The same things were measured in two ways. Each way mixes the same 8 hidden numbers, adds some noise and spreads widely along 6 directions of its own, which tell nothing about the thing.
Some things both ways: the first way, then the second way.
[ 15  -8  -1   7   9 -15  27   0  20  -3   1 -22 -16   0   7 -18   2]
[  7 -17   0  -4   4 -17   9 -14   3  -5   9  29  -2  -1   5   6   9   3
  -6]

[  1  -1 -15  12   9 -11 -11  -1   1  -7 -10   5 -21 -13 -21  -1  -1]
[ -2  -3   6  -3   2  17   8   4 -16  10  -3  -2   2  -4  16   5  -5   7
  -5]

[ 11   0 -24  11  -4  -1 -10   6 -16   6 -15   9   6 -12 -13   8   0]
[ 21  15  -2 -14  -1 -10  11  -2   3 -15   0  -6  -3   8 -10   3   1  -6
 -16]

[ -2  -3  -5   1 -10  -6  -5 -12 -11  24 -21  18  -4  12   1  -3  -9]
[  7   3   9  -5  -3 -10   4  -6 -15  -3 -15 -17 -11  -1  -3  -6   4   3
  13]

[ -4   5   1 -11   1   4  -2   4   4  -2   0   3   6  -4  -7   3   9]
[-10  17 -10   7   1   8 -15  10  17   8  -6 -22   0  -4  -7 -12   3  12
  10]

[ -2  16 -27  16  -2 -10 -12 -10  -2   7 -19   5 -19  -3 -22   6   4]
[ -1  19  -7  19   0 -23  28  -9  10   9  -4  -5   5  -3   8  -7  14   5
  -4]

[ -3 -25   8  -4 -12   5  -1  -7  -9   3   1   3  -2  25  15 -10   3]
[-26 -11   3  16   2   1 -10   2   7  13   5  17  -7   1   7   1  14   2
   9]

[ 15  -8   3   1  17   5  10  14   0 -15  21  -3   8 -18 -12   7  21]
[  7   5  -5   9   4 -20   7 -14  10  -6  14  15  -9  -2   2   3  10 -14
 -11]

[ 13  -3 -20   6  -7  -3  -3 -10 -17  12 -26 -19  -8  21 -19  -2   0]
[-15 -37  25  15   8  17 -24  -4 -16  -5  23  10   7  -2   0  25   0  -4
   8]

[ -5  11  -2   3  -5  -1   9 -11   7   5 -21 -13  -4  18  -2  -5   5]
[-17  -6  13  20   0  -3   2   9  -5   2  -6   7   9  11  11   4  17   8
   2]

[-11  17 -15  20  -2  -6  -4   9   1 -15   6   1  -2 -13  -6  13   3]
[ -2  10   7  11  -2  -8  15 -11  -2  -3 -21  15   8  -6   3  -2   7  -2
   0]

[  6  -6 -23  -4  -6  25  -6  15   7   2   5  -4   2 -23  -9   2   5]
[ -8   1  11  -3 -11  -4  -3   5  -3  -8 -14  -5 -13  13 -13   0   1  -2
  -4]

[  8  15  -7   1  12   0  15  12  20  -9   5  -7   4 -24 -10  10  10]
[  6 -20  -7 -14   4  17 -19  -6 -13  -6   9   0   8  -7 -16   1  -2 -11
   8]

[ -7  -7  -1   2 -18   7 -12 -13 -20  18 -23  18 -21  25   7 -21 -12]
[ 19  11  -2 -10   0  -5  17  -1  -4  -3   3   7  -1  -4  16   6 -11  -1
 -19]

[ 15 -29 -14   2 -16  -3  -3  -3 -25  13  -4   4  -7  15   8  -4 -12]
[-13 -10  19   6   4   7  -1   6  -7  10   8  10   0   9   0  15  15   0
  10]

[ -1   0   9   1  18 -17  13  13  19 -11  26  -3  -1 -16   9   0   1]
[-11 -37  26  12 -11 -22  -1 -18 -19  -5   9   1 -12  -2 -10  10  -5  -1
  10]

[  6  -4 -16 -11 -12  17   1 -12   6  12 -22   2  -6   3  -9   4   8]
[  1  -6   5  -7  -7 -14   6 -17  -7  -4   0   4 -23  -6 -11   1   9   1
   0]

[-21  -3   6   9   0 -18   7  18  28 -17  15   0  -3 -15  25 -13  -9]
[-17  -4  -4  -4   4  16   2  10   2  13 -26  14  10   6   7 -10  14  19
   3]

[ 13 -14 -17  -1  -6   9   4   3   0  12  -1  -6  -4  -4   0   0  -6]
[-2  8  0  2 -1 -8  2  9  6  6  7  5 -1  6 -3  6 15  3  5]

[  0  15   6   1   8  -3   7   3   3 -16  -5  -2  -4   1  -6  -1   7]
[ 14   7   0  -5  -5  -3  13  11  -6  -7   1   4  15   2  10   9 -13   4
 -21]

[ -7  -2   0  16  -7   0  -3  13  -7 -11  -6  13   2   0  18 -10 -12]
[-12  26   4   7  -2  10  12  27   5  12 -12   5  10  16   7   6  15   4
  -7]

[ -3   9 -15   4   5   7   4   3  20  21  -5 -10  -5 -20 -14  -6   2]
[  7  -4   8   0  -1 -19  17   9   2 -11   9  -4   1  28   2   9   7   1
 -20]

[-13  -7  25 -15 -15  -7   4 -15 -15   3  -3  18  13  32  14   6   5]
[  3 -12  -3  -4   8  10 -11  -6  -1   2  10   6   3 -12  -1   3  -3   2
   6]

[  2  12   4  -9  13 -18  10  12  14 -20  12  -1   4 -12  -1  13   2]
[  1  -6   9   9  -5  -8  15  -1 -11   3   3  -1  13  -4   5   8   2  14
  -1]

[ -7   2   2   1 -13  -8   3 -10  -7  -2  -7  19   7  10   0  11  15]
[-10   7  -6   1  12  14   1  -8  12  13  -6  -1  -3   0 -12  -5  21   0
   8]

Other things, the second way, with their names:
(545): [-14  32  -4   6   0   0  -2  13  23  20  -4 -17 -16   2  -7  -8  13  13
  14]
(429): [  3 -10   8 -16 -12  -6  -9 -10 -16  -8  -9   4 -19  -3 -21  -1  -9 -18
  10]
(933): [ 21 -12 -16 -19   6   6  -6  -5  -4  -5  16   2  10  -7  -3   0  -8  -5
  -3]
(79): [-15   7  -8  14  -2   2 -14   5   8   9  16   1  -6  -2  -7   0  15  -4
   7]
(836): [ -4   3   9  14   2 -11  17  -7   4   1 -12   4   5   2   7   1   7   4
  -5]
(533): [ 14  -8 -11 -12   7  -4 -17 -19   3 -13   5  17 -16 -12   6  -8 -13 -15
  -1]
(219): [ -6  20 -15   2  -3  -4  16   7   4  10 -31  -8   5   6  11 -24   3   0
  -2]
(259): [ -7   1   7  -1   3   3 -12  -5  17  -2  -1   2 -14  -9  -6   5 -12  11
  -2]
(233): [-12  14  15  18   4   0  14   3   3  12 -19  -7  12   3   1   1  13   6
  12]
(664): [  4   8  -5 -11   1   2  11   6   6  18  29  -9  -5   1 -15  12   4  -2
   0]
(891): [ -6   2   2  12  -3 -25  12   5  15   0  -4   8  -3   6  22  -3  -7  17
 -19]
(115): [-19  -5  18  15  -7  -9  18  12 -17   9 -30  -9   7  17  13  -9  21  18
   9]
(630): [ -1 -35  12   0   1   1  -8   6 -13 -16  27  27   4  18  11  25   0  -6
 -23]
(884): [  4  -1   5   1  -1  -4   2  10  -7  -7  -4  12   2   4  24   3  -7   5
 -13]
(205): [ 11  19 -12 -13   6  12   9   6   5   0  -9  -9   9  13 -10  -4  17  -4
  -7]
(834): [ -5  16   3  12   8   6  -9  -8  19   3  -1   3   2 -20  -3   3  -7   4
   6]
(12): [-11 -23  14   8 -12   2 -10  16 -31 -16 -18   3  13  21  17  -2  -1  -5
  -5]
(972): [  0  13  -7   7  10  18 -13   1   4  10  -2 -15  18 -15  -4  -5   3   3
  21]
(709): [-24   5  10  11   7  24 -23  16  18  13   6  -1   0   8  -8  10   6   1
  14]
(491): [  7   1   4  -5   6   0  -9  -1   8  -5  22 -12 -16   4  -9   9  -2  -2
  -4]
(873): [ -7  14  21   4 -11  -1   8  -3 -16   3 -27  -3  -4  -5 -10   3   6  -2
  16]
(837): [-18  25   3   5   6   2   8   5  29  19  -2   1 -22  13 -16   4  26   2
   5]
(676): [  0   5   7   3  -7  -2  -5  -1  -9  -1   0 -17  -5  -8  -6  -1  -8  -3
   9]
(1019): [ -4   8   1  15   0 -16  14  10  12   9  23 -13   1  13   6   7   5   3
 -10]
(870): [  8 -17   0 -10   2   1 -12  -4  -7  -8  11   8  -2  -3  -3   5  -5  -2
   1]
(825): [-16  23   6  -2 -13  -6 -13   4  18   3 -25   1 -26 -12 -16  -8  -5  11
  12]
(840): [ -2   2   0  12   1 -12 -13 -13   6  -9 -22 -12  -2 -12  -1 -20 -11   0
  15]
(985): [  2  -7   7  -8  -1  -1  -8 -12   0  -2   5   2 -19 -13  -8   5 -13  -1
   2]
(1029): [ -6 -34  14  -9   5   5 -11 -22   0  -6  16  14 -27  -6  -6  12 -19  -8
  -8]
(744): [  5 -39   1  -9  11  26 -31  -8 -26 -10  11  38  18 -11  10  10  -7 -23
  11]
(673): [ 29 -14  -7 -24   6   5 -17 -22 -12 -27   4   6  -9 -13  -7  -2 -18 -20
  -7]
(483): [  3 -11  -6 -10   6  11  -9   0  -4   3   5  -3   5   0  -4  -3  -1  -4
   8]
(125): [-16   1   1   8   1   9  -6   8   6  14   5 -22   2   0 -11   0  10  15
  12]
(986): [ -9  -3  13  -6 -10   5  -3   9  -6   0  12  12 -12   5 -14  19   5  -4
  -5]
(797): [ -2   9  -5 -17 -10  15  -6  29  -7   1 -14  -7  10  13  -7  -4  -6   0
  -2]
(567): [  7  30  -8   3  -1  -4  21   4   8   9 -11   2  13 -10   7  -4   2   9
  -4]
(1025): [ -4   0 -15  -9  16  31  -7   2  -9  21 -12  31  22  -9   6  -7  30  -5
  26]
(319): [ -9  22   1   8  -8  -8   9  13   7  -6 -29  -2   2  16   1 -10  11   1
  -7]
(21): [ -6 -14  18   3  -3 -16   8 -12   0  -1  23   8 -28   8 -10  18   3  -9
  -7]
(863): [  4  12   8 -10  -2  10 -11  -2   9  -7 -14  -7   2 -10 -28   4   2   7
  12]
(850): [-16  10  19  12  -8 -14  22  15  -2   1 -36 -11  -3  24   9  -7  12  15
  -4]
(992): [  9 -11   4 -22   7  17 -19   0   6 -13  -1 -10  -3   4 -13   2 -31  -6
  -7]
(206): [ 10  -4   5 -17 -10 -15   8 -16  -3 -10 -11  17 -20 -11  -6   3 -21  -2
 -12]
(68): [ 11   5  -7 -11   7   6 -18   4   8  -2   9  -4   2  -2  -9   0 -15 -12
   9]
(960): [  4  -9  25  11   0 -27  -4 -37  -3 -18  -2   4 -27 -18  -9   5 -11 -14
  10]
(958): [ 25   9  -7  -9  -5 -14  -5   3   2 -21   7  -2   3  -7   8   0 -28  -5
 -17]
(237): [  9   8  -4  -4   3   6  -5   4  -3  -5 -13   0  12  -2   5  -6  -4  -2
   2]
(317): [ -5  -9  -1   3   3   4   2   3  -1  -8 -18  16  12  10  10  -6   3  -3
  -9]
(249): [ -9   3  17  -4  -7   1  25  17 -13   5 -16  -4   1  31  -1   7  11  -2
 -11]
(177): [  4   4 -11   0  -3   6  -6  -2  -8   8  13 -11   0 -20  -2  -3  -5  -1
   8]
(171): [  1  -1  15  -5  -5   4   2  -3 -11  -4   0 -10  -2   5 -19  11  -2 -12
   2]
(698): [-18 -12   3  15   1   7   7   5 -13   7 -18  11  13   4  24  -6   4   4
  -3]
(277): [  1 -16   8  17   7  -7  21 -10 -20  -3  -3  23  23   9  22   7  23  -7
  -6]
(865): [-11  -7   2  13   0  -7   8   8   1   8  10   0  -3   8  22   2   1  12
 -14]
(667): [ -9 -11  -1   9   9  16  -1   1  -8   7   0   2  21   7   1   0  15  -6
   7]
(273): [-10  20   0   5 -10 -17  23  16   5  20   4  -6 -15   8   7   0  13  14
  -7]
(1006): [ -2  27 -21   6   3   4  -8  -5  26  17  22 -45 -12 -12 -28  -9   3  -2
  14]
(1018): [ -7   0 -15  -1   4   6 -10   3   8  16  18  -1 -10  -8   4  -5   1   2
   5]
(769): [-16  13  24  13  -8 -13  24  14  11  -1  -5   3 -10  20   4  18   6  15
 -27]
(508): [ -1  23  -8  -4 -14 -13   4  -6   3   3 -28  -7 -14 -15  -8 -20  -7   2
  11]
(599): [  0 -13 -11   1  15  12 -10 -22  -2   7   9  27   2 -17  -3  -2  19 -17
  17]
(60): [  0 -11  -2   8   6   1  -2  -9   0  -6   2  14  25  -4  -3   3  -3 -13
   2]
(395): [  0   3 -12  17  11   4  21  18   0  14  15  13  44  14  25   6  25   6
 -10]
(614): [  5  -3  -8  -1   5  -7  -9  -7   0   4   5  25   0  -5   4  -2  12 -10
  14]
(907): [  3   8   3  -2  -8 -10  -4  -2   2   4   8  -2 -21 -19   2   2 -15   7
   2]
(236): [  3  -9  17  -3  -5   9   8  11 -31  -5 -14   4  17  10  13   9  -4  -4
  -3]
(365): [ 10 -18 -19 -10   9   7 -13   2 -19  -8 -14  22  20   5  23 -18  11 -10
   7]
(54): [ -4  12 -16   8   6   5 -26   3  17   6   4 -14   0 -17   3 -15 -12  -1
  15]
(302): [  3  14 -17  -9  -1   5 -10   5   3  10   2 -10 -10 -10  -2 -14   5   0
  13]
(375): [  5 -19   4  -8  -2   5  -1 -16 -26  -2  -4   9   3 -15  -2   0  -3  -9
  10]
(950): [  7  15   7   1  -1  -6  24  -3   0  -7 -29   0  14   2   4  -1  -3   5
 -13]
(719): [  8  -8  -3  -1   6   4 -20  -3   5 -10  16   6   8 -10  -1   6 -17  -6
  -1]
(849): [  1   0  -1   3  10   6  -1 -15   2   0 -14   4   2 -14   9  -8 -14  -3
   1]
(200): [-23 -14  13  17   5  17 -32  -8  -3   1 -16   3   7 -12 -12  -2   8  -4
  35]
(695): [13  4  1 -5 10 -1  2 -9 11 -8  8  6 -2 -1 -3  8  5  1 -9]
(538): [  9 -19  14  -6   1  -4   5  -7 -15 -11  -6  16  12   5   2  10  -3  -6
  -2]
(276): [ -2 -12  -5   2  -3   0 -10  -2 -10   9  14   6  -1 -16   9   0 -15  -4
   8]
(716): [ -8  11   2   9   0  -2  -7   3  26   2  -7 -13   6  -9 -16  -1  -6  21
   8]
(214): [  9  13 -16  -9   6  14  -7  20   1  -5 -19  -2  25  10  11 -14  -3  -2
  -2]
(810): [ 11  35 -11 -12  -8 -20  15   4  14  13   0   4 -23  -7   3  -5  -1   4
  -4]
(885): [  4 -19   7  -7  -1   5  -4   8 -14  -4   1  11  13   8   5   6   0   3
  -1]
(727): [-25  16  29  23  -9 -10   5  12  16   8   4  -3  -9   6 -10  22   3  12
  -1]
(734): [ -1  17  -5  -5  -6 -16  27  18  13   7  -9 -12   0  27  -1  -5  16  12
 -15]
(336): [ -6  -3   8   0  -9  -3  22  13 -10  -3 -13  -1   3  19  12   3  -1   8
 -23]
(4): [  8  17   5   0  -2  -3  22 -11  -3  -5 -27  14  14 -10  -4   1   0  -5
  -4]
(113): [-10  -2  -2   6  -6  -8   8  -2   1   8  -8  -1  -3  -2   4  -9  -1   4
  -1]
(793): [ -2  -8 -12  -8 -10  -4  -9   4 -10   4   1   0  -3   0  -5 -12   0  -9
  10]
(229): [-13  -5  22  -4 -13  -2   3   3 -10  -1  -7  -1 -13  14 -26  11   7  -8
   6]
(1002): [ -4   5   5  15  -4 -12   0  11  10   1  22  -9  -2   2   9  11  -9   8
 -13]
(812): [ 14  28  -2  -4 -12  -8   8   6  -2  -2 -13  -1   7 -15   0  -1 -17   0
  -2]
(478): [-10  20  -7  13  21  16 -14  -1  24  23  10  -3  -3 -12   3  -2  17   2
  22]
(722): [ -4   4   1  13  -4 -12   6  -6   5   5  10  -5   2 -11  -6   1   4   7
   4]
(51): [-5  7 -4  7 -2 -8 12 11  0 13  9  6  6  8  7  2 11 -5  2]
(182): [  1  25 -11   9   6  -1  21  12   7   5 -25   1  23  11  16 -14  27  14
  -4]
(554): [  9 -18 -12 -18   2   5   3  10  -3  -5  22   8   1  20   8   6  -9 -11
 -28]

Some of these things the first way, each followed by its name:
[ 18  -8 -20  -4  -6   3  -6  -6 -20  12   1  -6 -18  10 -18  -3  14]
(840)
[-15  22  -2   7 -16   6   0  -7   1  17 -32  19   2   7   8  -9  -6]
(205)
[ -5  -2  10   4 -19   1   9 -18 -11  10 -14  14  -3  30  16  -4   2]
(599)
[ 14 -31   0  -9  -5   7   1   7 -14   1  -2  -8  14  13   8  -7  -1]
(630)
[ 25 -12 -17  -1  -8  10  -8 -12 -36  13 -24  -6 -15  28 -17  -8   4]
(958)
[ 10   3  -3  18   4 -30  14  -3 -12 -12   4  -4   3   8  -4  14   8]
(538)
[  1  19   7  15  14 -30   8   4  -6 -19   0   4   1  -1  -5   6   3]
(972)
[  2   1  10  12  -4   1  17 -11 -10   0  -5 -12  -5  26   2  -2   6]
(744)
[-17   7  21 -15 -11  23   4  -5  -1  19  -8  17  11  12   9  -9   4]
(673)
[ 13 -20  15   9   8 -11  13  15 -12 -19  10  -4   1   9  19 -24   0]
(709)
[-15  17   2 -14  -2   5   4  10  16   6  17   2   3 -16   3  12  -6]
(395)
[ 13 -20 -11 -11  -6   4  -6  16 -10  -1  20  16  -7 -14  13   2 -13]
(375)
[ 16 -19  -4   0   6  -9 -10   2 -24  -8  -8   1  -1  13  -9  -4   4]
(1002)
[  6  -4 -17  -7 -16  22  -7  13 -12   3  10  13  -9 -10   9   4 -11]
(873)
[-8 -8 -3  0 -9 -5 -6  2 -8 12  6 17  3 -1  7  4 -8]
(483)
[-19  -4  20  11   6 -19   3  16   8 -18   9   1   6   2  21 -20  -5]
(259)
[ 23  -1  -7   6   8   9  13  -3   1   3 -28 -22 -16  14  -3 -28   2]
(12)
[ -8   2 -11 -18 -21  16 -16   3 -15   0  17  19   1  -3  -5  26   3]
(567)
[ 14  -8 -32  -2 -15  10 -10 -15 -13  20 -11  14 -24  -3 -17  12  -1]
(664)
[  0   1  -1   1  -1   9   1  14   2 -16   7  -8  -3  -2   4  -7   2]
(727)
[  3  -8  -1   4 -12   3  -5  -9 -29  14  -4   7  -3  21  -4  -4   5]
(960)
[  0 -10   0 -21 -18  39   3 -21   2  19  -5   9 -19  12  -8   2  12]
(810)
[  5 -17 -18 -10  -6  20 -16  -3  -9  11  12   3 -22  -4 -16   6   0]
(276)
[-11  -9   8  12  10 -18   0   0   9  -7   7 -10 -12   6   1 -16   5]
(891)
[ 25   0 -24   0  -9  12  -4  -3 -27 -10  -5  -3 -19  10 -17  12   8]
(812)
[ 26 -16   4   1  15 -11  10  16 -15 -18  21 -11   1  -1  -4  -5   7]
(719)
[ 12   4 -14  -1   0  15   3  16   1   4   6   5 -12 -21   2  -9  -4]
(171)
[ 14 -11   0  12   3 -25   3   9 -16 -12  -2   6 -13  11  17 -25  -6]
(836)
[  1  -4 -20  -1  -6  25  -4   0  11  17   4   3 -17 -16  -4   1  -3]
(793)
[ -6  17 -15  17   4 -24   4  16  16 -12   2 -19 -10 -11   5  -9  -9]
(716)
[ -3  -7  19  -1  20 -15   3  14   0  -9  23  15   6 -13   6  -4   4]
(1019)
[-11   1 -18  12 -15   6 -20  -5  -9  12  -6  21 -23  -1  -2  -9  -1]
(219)
[  9 -23   6   3  17 -13   0   4  -3 -16  12   9  -3  -7  -5   2  11]
(1018)
[ 15 -11 -17   3 -21  15   3 -13 -13   1 -37  -4  -8  29   5  -7   0]
(986)
[ -5  24   6  -3   1  -6  16  -5  14  -6 -11  -2  10   1  -8  12  15]
(182)
[  1  -8  -8  -2  -7  -2  -5   7 -12   6   0   5  12  -3  -5   6   0]
(695)
[ -8  -8   5   5  -6  -8  -6  -9 -15  -6  -3  12   5  15  -3   9   9]
(985)
[  5   4 -13  10   1  13   0  -6   5  -2 -25  -9  -3   4 -12  -2   9]
(79)
[ -9 -16  10 -18 -21  11 -11  -3 -33  12  22  24  11  15  -2  11  14]
(992)
[ 14  11 -22  17  15 -10  11  12  16  -2   1 -17 -17 -26 -15  -6  -2]
(277)
[-20  13  -7  14   0   3  -4  11  14  -1  14  18   0 -31  -1   9   0]
(249)
[-18   4  -6  -2 -13  18 -11  -9  -1  34 -23   8   3   3 -11  -6  -6]
(491)
[  0  -5 -17  14   3  -8 -13   2  -5 -12   3   0 -16  -6 -16   2   8]
(698)
[-24 -10   4  -9  -6   6 -19  -6   0  13  -1  14  -2   5  -2  -4  -2]
(865)
[  7  -2 -19   6   0   1  -4  -1   8   1  -7  -4 -35  -4  -5 -17   2]
(113)
[ -3 -13  -7  -1 -14   5 -20   9 -22  10  12  15 -25   3   6 -21  -7]
(849)
[-10 -12 -16  16 -14  11 -18 -13 -16  24 -13   4  -7  10 -16   1   3]
(533)
